The rows are grouped in 2 different ways at once. Each group adds its own fixed numbers to the row, and there is some noise. The rows also spread widely along 2 directions, which tell nothing about the answers.
Known rows, each followed by its group in each grouping:
[ -1  -4   3  -5 -18  -5   7   7  10 -10 -10   2  -1   6  -3   5 -11  -8
  -2   2  37   0 -21  18   0]  J_943 kepo
[ 11   0   1   8  -7   8  -6   8   0  -6  -1   6  16  17 -16   6  -3   2
  -6   9   4 -12 -25   4  14]  J_621 Beb
[-37  15 -21 -30  -7  11   6  24  12  -4   9  -5  -2  -1   3 -16  -8 -35
  45 -19  27   0 -17  27   1]  J_327 pesav
[ -5  -7  -2  -3 -21   8  -3   9   6  -5   9   1   2   9  -4  17 -16 -11
  -1   7  24  -6  -2   4   6]  J_327 kepo
[ -1 -11  -4   9  -2  13  -6   8 -10  -7  22  15 -20  20 -12 -12  -9  -9
  14  15  21 -23   7 -17  12]  J_621 pesav
[-52  15 -23 -15   5   3  -2  17   0  -8  18 -16  -4  -9 -10 -28  -1  -4
  54 -19  10  -7 -29   7  20]  J_985 Beb
[ 23 -22   8   5 -19 -11   4  -3  10 -27   4   0   1  16  -5  21 -11   7
 -39  15  24  -8   0  15  11]  J_985 kepo
[ -3  -1   7   9  -1   3  -6   5  -4  -8 -16  -1  10  12  -8   7 -12  -6
   5  -1  23  -1 -34   6  15]  J_943 Beb
[  3  -9   4  18   0  15 -13   9 -10   2   5   8   1  21 -16   2  -2   4
   9  18   8 -16 -17 -19  20]  J_621 Beb
[  4  -5   0  -7  -7  10   1   6  -3 -16   9   5  -4  11   0  13 -10 -25
   2   3  20  -3   0  15  -2]  J_327 pesav
[-22   2 -11 -15   4  -4   4  15   1 -20  19  -1 -17   4   0 -15  -5 -14
  17 -13  21 -10 -11  16  10]  J_985 pesav
[-21  14 -17 -27 -19   1   7  13  19  -4   4 -10   5  -2   4   5 -14 -19
  19 -10  26   6 -17  28  -2]  J_327 kepo

New rows, each followed by its group in each grouping:
[  1 -12  11   8  -2   7  -5   7  -6 -13  10   9 -19  16 -11  -3 -11 -12
  20   5  30 -17   1 -15  12]  J_943 pesav
[  0  -9   5   3 -17   0  -1   6   1  -6  -2   1 -12   8  -7   8 -12  -2
   3   8  38 -10  -8  -3   4]  J_943 kepo
[-27  14  -7 -11   1   1  -1  15   6   0  -7  -9   8  -2  -8 -15  -9 -18
  34 -14  24  -1 -48  15  10]  J_943 Beb
[ 21  -3   6  -2  -7   0   6   8   3 -12   3  19   0  19  -4   3 -10 -14
 -19  10  19 -12 -10  16   3]  J_621 pesav
[-16  25 -18 -25  -7   0   8  19  18  -4 -15  -3  32   3   0  -6  -4 -10
   8 -15  12   3 -60  52   4]  J_621 Beb
[ 14 -25  15  15   0   4  -4  -5 -10 -30  22  10 -22  22 -12   5  -9  -2
 -16  10  17 -19  17 -10  16]  J_985 pesav
[-11  -3  -8  -7  -6  13   1  11  -4 -10  20   7 -12  13  -2   2 -10 -30
  22   1  17 -12   6  -2   5]  J_327 pesav
[  4  -1  -1  -9  -9   2  -3   5   1 -15   4   5   2  10   2  13 -11 -29
  -1  -5  18  -2  -4  18   2]  J_327 pesav
[ 21 -28  24  31  -3   4 -18  -1 -13 -14  -2   8   0  24 -18  20 -10   5
 -14  15  13 -16 -11 -24  25]  J_943 Beb
[ 26  -2  16  -7  -6  -5  10   7  12 -22 -17  11   8  14   1  15 -11 -23
 -20  -2  30   3 -25  37  -2]  J_943 pesav
[-34 -11  -5  14  -9  13  -9  10 -12   9  28  -4 -42  11 -19 -19  -5   2
  50   6  39 -18  13 -45  14]  J_943 kepo
[-40  14 -26 -26   4  -4  14  18  10 -22  11  -9 -14  -3   3 -32  -9 -22
  35 -24  30  -4 -22  33   6]  J_985 pesav
[ -3  -6   6  -3 -17   2   0   6   6 -10  -6   0  -4  10  -7   9  -9  -2
  -3   4  39  -5 -16   4   5]  J_943 kepo
[  7 -17  15  10 -17   0  -4   7   4 -16  -1   4  -9  16  -8  17 -14   3
 -12  15  33  -9  -5  -9   7]  J_943 kepo
[ -6  -9  -6   1 -19  12  -4   7   3  -6  14   0  -7   7  -5  12 -12 -14
  11   6  23  -9   2  -7   4]  J_327 kepo
[-19   5   3   3   0   8  -5  12  -4  -3  -3  -7  -5  13 -11  -3 -10  -8
  32  -8  21  -6 -32   2  17]  J_943 Beb
[-27   5 -16   3   6  18  -8  19  -9   9  11   0   0   8 -18 -22   0   0
  39   5   7 -18 -23 -17  20]  J_621 Beb
[ -5  -4   8  10   1   5 -12   6 -12  -3  -4  -1   1  10 -13   6 -11  -3
  16   0  20 -10 -22  -7  15]  J_943 Beb
[ -4 -13  -4   4   1   3   0   5  -8 -23  23   5 -21  13 -11  -5  -2  -8
   2  -1  23 -16   8  -2  16]  J_985 pesav
[ -6  -9  -7  -3 -10  -6   0   5   7 -14  14  -5 -10   7  -9  -1  -1   6
  -3   3  26 -12   1   2   9]  J_985 kepo
[-10 -13   8  21   1  15 -22   4 -14  -3   6   0 -15  17 -18   1 -11   1
  33   7  16 -16 -15 -32  25]  J_943 Beb
[ 40  -9  21   1 -12   0  -4  -2   8 -21 -22   5  39  20   2  52 -15 -10
 -55   5   3   6 -29  37   6]  J_327 Beb
[ 13 -18   9   5  -1  -3   0   2  -5 -30  10  11 -14  16  -4   5 -10  -8
 -19   5  22 -12   0   9   8]  J_985 pesav
[ -1 -17  -4  -2 -14  -8   4   2  12 -17  12  -3  -8   8  -5   7  -5   0
 -15   2  22 -11  -2   9  10]  J_985 kepo
[ 25 -28  18  33  -5  20 -11   2 -20 -13  21  25 -24  35 -16   6 -11  -3
  -6  30  15 -30  30 -42  17]  J_621 pesav
[-26  -4 -11   2   6   8 -11   4  -8 -10  16 -10  -6   4 -10  -9   1   2
  27  -5  10 -12 -16  -8  24]  J_985 Beb
[  8  -9   4  -5 -21  -1  -3   4   9 -11   0   0   9  11  -5  25 -14 -13
 -12   8  22  -1   1  16   1]  J_327 kepo
[ 36 -33  23  32 -15   9  -4   0  -8 -13   9  18  -8  32 -15  25  -9  13
 -37  36  18 -19  20 -27  12]  J_621 kepo
[ 33 -36  21  23 -25   8 -11  -3  -3 -15   4  13  -6  24  -7  40 -14   2
 -37  27  16 -10  21 -18   8]  J_327 kepo
[-11   2 -16 -18 -20   0   3  10  15  -5  -2 -10   5   4   2  14 -11 -13
   7  -1  26   5 -13  23  -2]  J_327 kepo
[-13  -2   4   4   0   6  -1  10  -6 -15  10   7 -20  16  -6 -12 -10 -19
  32   4  33  -9  -7  -6   7]  J_943 pesav
[ 10 -14   6  12  -4  11 -21   1  -8 -11   3   0   8  17 -12  28  -8 -11
  -7   8   5  -4 -10  -2  18]  J_327 Beb
[  6  -8  13   7  -3   2  -7   2  -3  -8 -11   3   7  11 -10  12 -10  -4
   3   3  22  -7 -27   2  13]  J_943 Beb
[-12  -3  -8  -8 -19   6  -1  11  11  -7   7  -3   4   6   1  15 -13 -16
   7   3  25   0  -2   7   1]  J_327 kepo
[  2  -7   3  -7  -8  10  -5   8   3 -18   8   7  -3  14   4  13 -11 -26
   3   5  20  -7  -1  12   4]  J_327 pesav
[ -1  -6   6   1  -2  12   0   6  -7 -14   8  10 -15  13  -3  -7 -12 -18
  15   1  32 -10  -9   0   4]  J_943 pesav
[-35 -13  -8  14 -13  15 -13   9 -10  11  27  -1 -38   6 -20 -19  -3  -4
  56   7  39 -20  15 -47  16]  J_943 kepo
[-21  -1 -12  -1 -13   9   4  17   4   6  14   2 -13   8 -14 -16  -4   5
  19   9  23 -17  -4 -12   8]  J_621 kepo
[ -4  10 -12  -8 -16   2   7  13  11   4   2   4   2   9  -7  -6  -6  -3
   2   7  27  -8 -17  14   0]  J_621 kepo
[ 23 -28  19  24 -16   4  -8  -5  -5 -12   2   7 -14  21 -14  17 -13   7
 -11  22  31 -13  12 -26  11]  J_943 kepo
[-18  -9   4  14   0  13 -19   4 -19   2   8  -2 -14  10 -18  -7  -7   1
  38   3  19 -16 -14 -33  24]  J_943 Beb
[ 26 -19  14   6 -10  12  -4   3  -6 -25   8  14   1  24   0  29 -15 -28
 -26  12  14  -5   8   4   4]  J_327 pesav
[-27  -6  -7   2   1   1  -9   7  -7 -13  14  -9  -6   4 -11 -10  -3   4
  25  -4   8 -13 -18  -1  21]  J_985 Beb
[ -8   3   3  -5   0   3   3   7   6 -13   0   5 -12   7  -1 -12 -15 -23
  24  -4  38  -5 -18   7   4]  J_943 pesav
[ -6 -12   7  18   2  12 -14   5 -12  -2   3  -2  -5  16 -16   4 -10   0
  18   7  17 -11 -18 -23  20]  J_943 Beb
[  2  -6  -3  -5 -16  -7   8   3  14 -22   5  -4  -2   6  -8   9  -8   2
 -22   2  28  -5  -8  23   6]  J_985 kepo
